There are 9 hidden switches. A switch that is on adds its own fixed numbers to the row, and there is some noise. The rows also spread widely along 14 directions, which tell nothing about the answers.
Known rows, each followed by its switches (1 for on, 0 for off):
[3, 12, 7, -2, 9, 3, 5, 1, 0, 8, -5, -1, -9, 3, -7, -14, 0, 0, -8, 4, 4, 9, 1, -1, 5, -3, -5, -5, -5, -9, -9, -11] -> 0 1 0 0 0 0 0 0 1
[1, 9, -7, -8, 8, 0, 11, -13, 11, 6, 11, 12, -8, 3, 3, 5, 0, 1, 1, -5, -1, 5, 10, -9, -5, -1, -9, -2, 1, 4, -2, -8] -> 0 0 0 1 1 1 1 1 0
[-9, 4, 6, 10, 9, 6, 13, -6, 16, 2, 2, 8, -7, -2, 5, 0, 7, -2, 0, 7, 7, 1, 3, -4, 1, 2, -15, 8, 1, 3, 1, -18] -> 0 0 0 1 0 1 1 0 0
[-10, -9, -8, -17, -3, -10, 12, -2, 5, 5, 12, 8, 0, 2, -2, 5, -9, 9, -3, 7, 1, -8, 18, -15, 2, 9, -5, -13, -8, -17, 2, -1] -> 0 1 0 1 0 0 0 0 1
[-7, 7, -12, 6, 12, 18, -13, -2, -7, 15, 3, 8, -35, -3, -15, -12, -10, -16, -2, -5, -3, 8, -4, 1, -9, -8, -5, 0, 0, -11, -3, -4] -> 1 0 0 1 0 0 1 0 0
[-8, 5, 11, -12, 6, -7, 16, -19, 6, -2, -10, -9, -2, -5, -9, 1, 11, -7, -6, 19, 8, 2, 9, 0, 20, -1, -13, 9, 4, -7, -3, -14] -> 0 0 1 1 0 0 1 1 0
[-8, 3, 3, 4, 7, 17, -5, -1, 8, 3, 6, -14, -15, -2, -11, -18, 2, 2, 1, -4, 4, 2, 1, -5, -1, -4, -8, -1, -5, -18, 2, -8] -> 1 0 0 0 1 0 1 1 1
[9, 0, -2, -18, 9, -10, 13, 1, 2, -1, -20, 17, -5, 2, 9, 6, 2, 10, -4, 2, -7, -3, 13, 8, 13, -7, -7, -5, -3, 10, -6, -9] -> 1 1 0 0 0 1 1 1 0
[-4, -6, 0, -19, -5, -8, 10, 10, -5, -3, -12, 1, 1, 1, -12, -1, 6, 2, -9, 7, 1, 3, 1, 5, 14, -2, -10, -2, -14, -15, -5, -16] -> 0 0 0 1 1 1 1 0 0
[-4, 5, 22, -5, 26, 6, 5, 8, 6, -12, -21, -16, -7, -15, -1, -17, 11, 11, -14, 9, 16, 5, -10, -8, 7, -10, -18, -8, -13, -18, -2, -13] -> 1 1 0 0 0 0 0 0 1
[5, 11, -6, 3, 2, 5, 1, -11, 9, 14, 11, 8, -10, 4, -1, -6, -7, 1, 6, -9, 3, 1, 5, -3, -9, -5, 3, 1, 15, 4, 2, -5] -> 0 1 0 0 0 1 0 0 1
[8, 8, -5, 5, 10, -1, 6, -13, 12, 10, 0, 8, -11, -3, 5, -7, 0, -6, 4, 2, -4, 12, 7, 1, -1, -5, -9, 12, 6, -1, 5, -9] -> 0 0 0 0 1 1 0 1 0
[13, 4, -4, -3, 12, 3, 10, 5, 4, 1, -11, 18, -7, 1, 6, 0, -2, 2, -3, -10, -4, 10, -4, 8, 1, -9, -14, -1, -2, 2, -1, -15] -> 0 1 0 1 0 1 1 0 1
[6, -2, -9, 4, 3, 15, -21, -2, 9, 0, 10, 7, -20, -5, 2, -17, -10, 2, 11, -13, -8, 2, 8, -7, -11, -10, -6, -3, 5, 2, 5, -10] -> 0 0 1 0 1 0 1 0 0
[-1, 6, -2, -4, 18, 6, 1, -4, 8, -10, -4, 10, -13, -8, -1, 6, 5, -2, -2, -2, 2, 9, -18, 6, -6, -11, -17, -6, -2, -4, 1, -10] -> 0 1 1 0 0 0 1 0 1
[-8, 1, -6, 4, 6, 11, -8, -6, 5, 5, 6, -7, -17, -10, -16, -13, 4, -6, 2, -3, 8, 3, -7, 1, -7, -10, -4, 13, 9, -20, 7, -2] -> 0 0 0 1 1 1 0 1 0
[0, -2, 6, -5, -6, -4, 0, -5, 9, 11, 3, 4, -5, -1, -5, -20, 12, 0, -7, 17, 12, 1, 16, -11, 7, 2, 4, 7, 2, -12, -2, 0] -> 1 0 0 1 1 0 1 0 1
[-2, 1, -4, -23, -3, 8, 10, 4, 2, -3, 7, 14, 9, 11, -6, 1, 14, 16, -13, 1, 1, -7, 11, 0, 8, -5, -4, -7, -5, -7, -2, 3] -> 1 1 1 1 1 1 0 0 0
[-1, -5, -11, -1, 13, 3, 0, 4, -2, 6, -11, 22, -15, 3, 9, 0, 3, -3, -5, 4, -12, -4, 6, 11, 8, -2, -9, 5, -6, -3, 0, -3] -> 0 0 1 1 0 1 1 0 0
[0, 0, -5, 2, 10, 9, 4, 13, 4, -5, -12, -1, -12, -6, -8, -6, 0, 2, 1, -8, -1, 3, -10, 14, 4, -17, -16, 4, -4, -10, 3, -16] -> 0 0 0 0 1 1 0 1 0
[0, 0, -6, -14, 6, -1, 7, 6, 3, -2, -3, 13, -2, -3, -5, 0, 5, 4, -4, 2, 0, 2, -3, 6, 3, -9, -10, -4, -4, -16, 5, 2] -> 0 0 0 0 0 0 0 0 1
[3, 7, -1, -13, 3, -9, 7, -4, -8, 8, -6, 6, 3, 10, -4, -5, 16, -7, -11, 15, -1, 15, -5, 19, 12, 8, 1, 10, -11, -11, -5, -9] -> 0 0 0 0 1 0 0 0 1
[-7, 9, 10, -3, 14, -5, 10, -12, 8, 1, -7, 2, -9, -10, 0, -1, 7, -3, -6, 12, 18, 0, 2, -8, 4, -4, -9, 2, 6, -1, -5, -8] -> 0 1 0 1 0 0 1 0 0
[-22, 3, -4, 9, 5, 1, 7, -1, 14, 3, 7, 4, -19, -14, -16, 1, 2, -5, 0, 11, 24, -15, -4, -2, -4, -14, -8, 1, 12, -11, 5, 2] -> 0 1 0 0 1 0 0 0 0
[-6, 5, -10, -13, 11, 17, -2, -2, -4, -1, -1, 10, -10, 0, -6, -1, 12, 2, -7, -6, 0, -9, 1, 16, 4, -11, -5, 5, 6, -10, 7, 10] -> 1 1 0 1 1 0 1 0 0
[-11, -10, -2, -14, 11, -2, 8, -3, 9, -1, -5, -5, -14, -12, 0, -2, -14, 11, -1, 3, -6, -13, 24, -24, 8, -7, -20, -13, -8, -26, 7, 1] -> 0 1 1 1 0 1 1 1 0
[17, 17, 13, 14, 1, 1, 8, -12, 23, 11, 9, 2, 1, 0, 2, -21, 6, 0, 2, -3, 20, 17, 4, -15, -7, -2, 0, 6, 14, 10, -9, -17] -> 0 1 0 1 1 0 1 1 1
[10, 12, -9, 6, 7, 10, 1, 1, 5, 16, 3, 13, -18, -1, -5, -13, -9, -4, 4, -14, -1, 8, 5, -5, -9, -11, -4, -3, 4, -3, -3, 1] -> 1 0 0 0 0 0 1 1 0
[9, 1, -9, -8, -4, -1, -6, 7, -4, 11, -3, 15, -13, 8, -3, -9, -12, 3, 1, -7, -9, -2, 13, -2, 2, -7, 2, -10, -2, 3, -10, -9] -> 0 0 1 0 0 1 1 0 0
[5, 6, 0, -12, 11, 13, -6, 11, -3, -5, -14, 5, -15, -2, -9, -12, 7, 4, -7, -6, 0, -2, -2, 17, 8, -22, -7, -3, 2, -7, -1, -2] -> 0 1 0 0 1 0 1 0 1

New rows, each followed by its switches (1 for on, 0 for off):
[5, -2, 5, -23, 4, -10, 8, 10, -7, -6, -19, 2, -2, -3, -9, -8, 3, 6, -14, 12, 2, 3, 9, 2, 19, -8, -10, -7, -11, -9, -8, -14] -> 0 1 0 1 1 0 0 0 0
[7, 7, -2, -8, 8, -5, 4, -8, 9, 3, 9, 18, -13, 7, 4, 5, -8, 4, 1, 1, -4, 8, 8, -6, -4, 3, -2, -14, -4, 15, -13, -16] -> 0 1 0 0 0 0 0 1 1
[-12, -2, -9, 9, 3, 15, 1, 6, 5, 0, 11, 7, -13, 3, -12, -2, 4, -3, 0, -1, 2, -3, -5, 14, 0, -3, -8, 7, -2, -6, -1, -12] -> 0 0 0 1 1 0 0 1 0
[-3, -5, -4, -12, 6, 1, 6, -1, 4, -1, 0, 7, -6, 3, 2, 2, -1, 6, -1, 1, -5, -4, 8, 2, 5, 1, -8, 0, -2, -3, 2, -11] -> 0 0 0 1 0 1 0 0 1
[-2, 4, 2, -16, 16, -8, 13, -4, 5, -11, -13, 6, -1, -4, 1, 7, 17, 2, -10, 15, 3, 2, -3, 12, 14, -7, -15, 2, -6, -2, -2, -8] -> 0 0 1 0 1 0 0 1 0
[6, 7, 2, 1, 3, 0, 8, -3, 5, 3, -5, 7, -8, -4, -10, -11, 4, -11, -7, 11, 7, 12, 2, 1, 8, -11, -12, 7, 5, -1, -3, -15] -> 0 0 1 1 1 0 0 0 0
[11, 11, 0, 6, 5, -1, -8, -8, 8, 20, 5, 11, -27, 0, -4, -18, -13, -6, 3, 0, 3, 9, 12, -15, -8, -5, 7, -8, 7, 5, -14, -6] -> 0 1 0 0 0 0 1 1 1
[-5, 17, 2, -2, 10, 11, 2, -7, 1, 15, 0, 5, -20, 5, -10, -13, 6, -7, -10, 10, 1, 3, 12, 1, 6, -8, -1, 4, 2, -2, -6, -2] -> 1 0 0 0 1 1 0 0 0
[15, 9, 6, -7, -1, -14, 23, -4, 14, 5, -6, 20, 12, 2, 8, 1, 9, 8, -1, 5, 9, 1, 14, 1, 10, -5, -6, 1, 7, 9, -6, -5] -> 0 1 0 0 0 0 1 1 0
[4, 1, 16, 12, 13, 19, 2, 14, 11, -4, -8, -6, -6, -1, 6, -22, 1, 12, -3, -7, 4, -2, 7, -5, 7, -5, -16, -2, -6, -4, -3, -21] -> 0 1 0 1 0 0 1 0 1
[0, 6, -4, -12, 5, 7, 12, 11, 2, -3, -9, 13, -7, -2, -8, 2, -1, 6, -1, -8, 1, -11, 8, 10, 9, -20, -14, -7, 5, -2, 2, -1] -> 0 0 0 0 0 0 1 0 0
[-8, 7, 3, -9, 8, 11, 0, -2, 8, -7, 5, 7, -9, 3, -7, -2, 15, 7, -7, 5, 6, 1, -7, 7, -1, -9, -5, -1, 1, -3, -1, -7] -> 0 1 0 0 1 1 0 0 1
[2, -2, -3, -6, 5, -1, -6, -8, 5, 2, -1, 1, -12, -5, 3, -11, -5, 1, 2, 6, -3, 0, 15, -8, 2, -3, -5, -1, 1, 2, 2, -12] -> 1 0 1 0 1 0 0 0 0
[-2, -9, 6, -11, 13, -1, -7, 7, 6, -20, -6, 11, -10, -4, 9, 0, 6, 15, -6, 8, 5, -5, 2, -1, 2, -1, -8, -11, -11, 14, -9, -24] -> 0 1 0 1 1 0 0 0 0
[-9, 3, 7, 0, -2, -8, 9, 4, 7, 8, -1, 1, 3, -4, -8, -13, 17, -1, -9, 19, 18, 2, -1, -5, 5, 2, -4, 5, -9, -26, -3, 2] -> 0 0 0 0 1 0 1 0 0
[3, -9, -15, -20, -9, -5, -11, 8, -9, 7, -6, 10, -13, 3, -14, -10, -3, 4, -2, 3, -3, -19, 16, 16, 13, -15, 11, -3, 11, -9, 0, 9] -> 0 1 1 0 1 0 0 0 1
[-4, 1, 5, 3, 11, -6, 11, -10, 20, 2, 5, 16, -7, -2, 7, 0, 13, 1, -6, 19, 14, -4, 6, -8, 3, 1, -6, 4, 5, 4, -6, -2] -> 0 0 1 1 0 0 0 1 1
[-1, -4, -18, -19, -3, -17, -2, -15, -7, 15, 8, 12, -19, 1, -9, 4, -20, -9, 3, 6, -8, 3, 15, -7, -1, 7, 5, -7, 2, -3, -3, -7] -> 0 0 0 1 0 0 0 0 1
[-3, 0, 4, -11, 4, 0, 0, 1, 0, -3, -9, 6, -7, -2, -7, -3, 9, 3, -9, 4, 9, 5, -9, 1, 1, -4, -3, -3, -4, -3, -8, -14] -> 1 1 0 1 0 1 1 0 0
[-2, 1, 10, 5, 12, 9, 4, 2, 13, -1, -3, 1, -3, 3, 13, -16, 11, 8, -3, 12, -2, -4, 16, 3, 13, 2, -11, 8, -7, -3, 4, -11] -> 0 0 0 0 1 0 0 0 1
[-3, 7, -6, -7, 16, 2, 6, -4, -5, 13, -6, 10, -13, 4, 2, -7, 5, -6, -14, 13, -3, -1, 14, 1, 11, 0, -5, 2, -8, -10, -3, 5] -> 1 0 1 1 1 0 0 0 0
[-3, -7, -7, 3, -13, -9, 0, -5, 5, 9, 2, 14, -7, -3, -11, -6, 6, -13, 2, 19, 1, 10, -2, 5, 4, 2, -3, 11, 1, -14, 1, -6] -> 0 0 1 0 0 0 1 0 0
[-7, -7, -3, -6, -3, 19, 2, 16, 5, -5, -1, 4, -7, -5, -19, -13, 7, 5, -2, -2, -7, 3, 2, 5, 6, -14, -20, 0, -12, -35, 11, 5] -> 1 0 0 0 0 0 1 1 0
[-1, -1, -4, -3, -6, -5, 2, 0, 4, 2, 2, 10, -8, 3, -7, 2, -2, -2, 4, 3, 4, -4, 0, 13, 3, -2, 3, 2, 9, 12, -5, -19] -> 0 0 0 0 0 0 0 0 1
[3, 3, -9, -2, -5, -2, 5, 1, 5, 11, 3, 13, -8, -1, -6, -5, -11, 0, 3, -3, 1, -5, 13, -6, 0, -9, -4, -8, 6, -6, -1, 1] -> 0 1 1 0 0 0 1 0 0
[2, 8, -4, -4, 13, 15, 0, 3, 1, 9, -3, 23, -23, 1, -2, -10, -2, -4, -6, 1, -9, -1, 20, -1, 6, -14, -12, -2, 1, -4, -2, 6] -> 0 0 0 1 0 0 1 0 0
[-9, 3, 8, -2, 10, 10, 13, 11, 5, -6, -9, 2, -6, -1, -11, -2, 10, 1, -10, 5, 8, 2, -8, 8, 11, -8, -18, -2, -8, -13, -4, -13] -> 0 1 0 1 0 0 1 0 1
[4, 7, 4, -4, 8, -17, 3, -12, 6, 15, -5, 2, -19, -3, 0, -11, -6, -6, -4, 17, 6, 8, 13, -15, 3, 4, 1, -6, -4, -3, -13, -9] -> 0 1 0 0 1 0 1 1 1
[-1, 16, -13, 2, 4, -9, -1, -16, -6, 29, 8, -2, -17, -1, -15, -11, -4, -17, -2, 5, 10, 10, -1, -3, -7, 1, 11, 6, 5, -18, -6, 7] -> 0 0 0 0 1 0 0 1 0
[-6, -2, -4, -2, 5, 2, 6, 1, 7, -1, 4, 16, -5, 0, -3, 3, 9, 1, -4, 5, 9, -1, -8, 8, -1, -2, -6, 3, 3, -5, 1, -5] -> 0 1 0 1 0 0 0 0 1
[4, -7, 7, 6, -2, 8, -1, -3, 12, 1, 3, -5, 6, 5, 1, -19, 12, 3, 2, 10, -8, 11, 5, 4, 11, 8, -8, 15, -8, -18, 6, -13] -> 0 0 1 0 0 0 0 1 1
[11, 11, -8, -9, 13, -5, 1, -11, 0, 9, -12, 12, -17, -12, -4, -4, 0, -14, 0, -1, 0, 16, -7, 8, -2, -15, -8, 7, 12, -10, 6, 3] -> 0 0 0 0 0 0 1 0 1
[-5, 2, 0, -9, 12, 3, -2, -6, 6, 1, 1, 20, -17, -2, 0, -3, 9, 0, -7, 17, -2, 3, 8, -3, 1, -3, -7, -2, -5, -1, -3, 1] -> 1 0 0 0 0 0 0 0 0
[5, -6, -3, -10, 12, 7, -6, -4, 10, -7, -2, 9, -12, -2, 8, -3, 1, 11, 5, -5, -12, 2, 5, 3, -2, -5, -7, 0, 0, 5, 6, -12] -> 1 0 0 0 0 1 0 1 1
[-2, 5, 7, -9, 8, 8, 5, 5, 7, -3, -5, 19, -15, 0, -5, -7, 7, 3, -7, 13, -2, -5, 18, 2, 13, -16, -12, -4, 1, 4, -5, -3] -> 0 0 0 0 0 0 0 0 0
[-13, 0, 2, -14, 1, -4, 2, -10, 8, -5, -1, -5, -14, -13, -11, -1, -1, 1, 3, 8, 11, -15, 14, -5, 6, -13, -7, -2, 13, -2, 5, -5] -> 0 0 0 0 1 0 1 0 0
[2, -7, -4, 13, 5, -6, 0, 10, 6, 8, -13, 14, -14, 0, 11, -6, 0, -1, 5, 3, 1, -6, -1, 13, 3, 0, -1, 7, 2, 8, -3, -18] -> 0 0 0 0 0 1 1 0 1
[-2, 10, -13, -10, 10, -2, 5, -13, -4, 8, 7, 10, -21, 2, -15, 9, -12, -12, -3, -2, -3, 15, -8, 4, -6, -1, -5, -6, 0, -4, -8, -11] -> 0 1 0 1 0 0 0 1 1
[-5, 4, -5, -1, 8, 2, -3, -1, -4, 11, -2, 10, -13, 0, -7, -8, 7, -5, -8, 10, 4, 5, -5, 7, 0, 0, 2, 3, -4, -15, -3, 3] -> 1 1 0 0 0 0 0 0 0
[4, 9, 10, 11, 13, 10, -9, -7, 13, 10, 5, 2, -14, -3, 12, -23, -4, 9, 3, 1, 6, -5, 21, -17, -4, -2, 1, -1, 8, 7, -3, -6] -> 0 1 0 0 0 0 0 0 0
[-3, 11, 3, -17, 7, 15, 10, 7, 1, -14, -4, -3, -8, -1, -20, 1, 4, 1, -5, -8, -1, 9, -9, 12, 7, -19, -22, -8, -6, -8, 0, -18] -> 0 0 0 0 1 0 1 0 1
[-3, 5, 9, -2, 6, -7, 6, 1, 13, 7, -6, -5, -14, -14, -7, -18, -1, 3, -3, 11, 21, -14, 16, -15, 7, -17, -3, -2, 14, -7, 0, 1] -> 0 0 0 0 1 0 0 0 1
[-12, 0, -7, -8, -4, 2, 1, 1, 2, 4, 2, 17, -24, -3, -26, -3, 6, -12, -11, 19, 6, 0, 2, 2, 6, -16, -5, 1, 4, -9, -6, -2] -> 0 0 1 1 1 1 0 0 0
[-6, 13, 0, 1, 9, 6, 8, -2, 4, 15, 5, 0, -12, 4, -3, -9, -4, 2, -7, 0, 6, 2, 8, -16, -5, -1, -5, -10, -9, -11, -6, -3] -> 1 1 0 0 1 1 1 0 0
[6, 3, -6, -8, -2, 1, 8, -4, 11, 2, 11, 17, -1, 0, -6, 0, -1, 6, 1, -5, 3, 2, 10, -6, -2, -8, -5, -2, 9, -1, 2, -1] -> 0 1 0 1 0 0 0 1 0
[2, 1, -4, -19, 7, -17, 15, 4, 2, -4, -18, 18, -10, -4, -2, 16, -3, 4, -5, 3, 6, -3, -6, 8, 5, -12, -8, -13, 1, 9, -9, -14] -> 0 1 0 0 0 1 1 0 1
[-10, -6, -13, -11, -6, 2, -20, -21, -2, 1, 12, 0, -16, -1, -9, 3, -3, -4, 10, -4, -2, 0, -6, 2, -12, 4, 9, 2, 9, 2, 2, -13] -> 1 0 1 0 0 1 1 0 0
[-11, -11, -1, -7, -1, -10, -7, 3, -2, 5, -4, 5, -11, -8, -11, -10, 8, -3, -6, 22, 6, 1, -2, 0, 4, 2, 0, 4, -8, -25, 0, 1] -> 0 0 0 0 0 0 0 0 0
[6, 12, -3, -14, 10, 2, -3, -2, -2, 7, -3, 1, -18, -9, -15, -16, -8, -4, -9, 0, 3, 12, 4, -16, -4, -18, -8, -13, -3, -15, -3, 2] -> 1 0 1 0 1 0 0 0 0
[-4, 3, 1, -11, 10, 2, -2, -1, -3, -4, -2, -2, -5, 3, -6, -4, 11, 4, -9, 8, 0, 7, -5, 11, 7, 2, -4, 0, -13, -10, -8, -11] -> 0 1 0 0 1 0 0 1 0
[5, 14, 0, 2, 0, -9, 7, -10, 6, 21, 0, 7, -18, -7, -17, -13, -3, -14, -3, 10, 11, 16, 2, -12, -3, -11, 0, 3, 8, -11, -8, -1] -> 0 0 0 0 0 1 0 1 0
[1, 2, -5, 8, 2, 11, 0, 5, 4, 8, 1, -3, -8, -2, -8, -15, -6, 1, 4, -9, 2, 0, -1, 7, 0, -8, -6, 5, 6, -17, 8, -5] -> 0 1 0 0 0 0 0 0 1
[5, -1, 0, 0, 3, -10, 3, -7, 6, 6, -5, 9, -12, -3, -5, -5, 3, -8, -3, 8, 4, 21, -12, -1, -2, 2, -5, 4, -5, -9, -7, -17] -> 0 1 0 1 0 1 1 1 1
[-5, -1, -12, -12, -1, -10, 4, 4, 8, 2, -3, 25, -23, -4, -12, 9, 1, -1, -3, 9, 8, -14, 4, 3, 1, -19, -1, -10, 8, 7, -10, 2] -> 0 0 1 0 1 1 1 1 0
[9, -1, -14, -16, -1, -14, -2, 5, -11, 19, -12, 24, -13, 5, -6, -7, 2, -3, -9, 10, 1, -4, 8, 13, 8, -6, 15, -1, 4, -7, -7, 13] -> 1 1 0 0 0 0 0 0 1
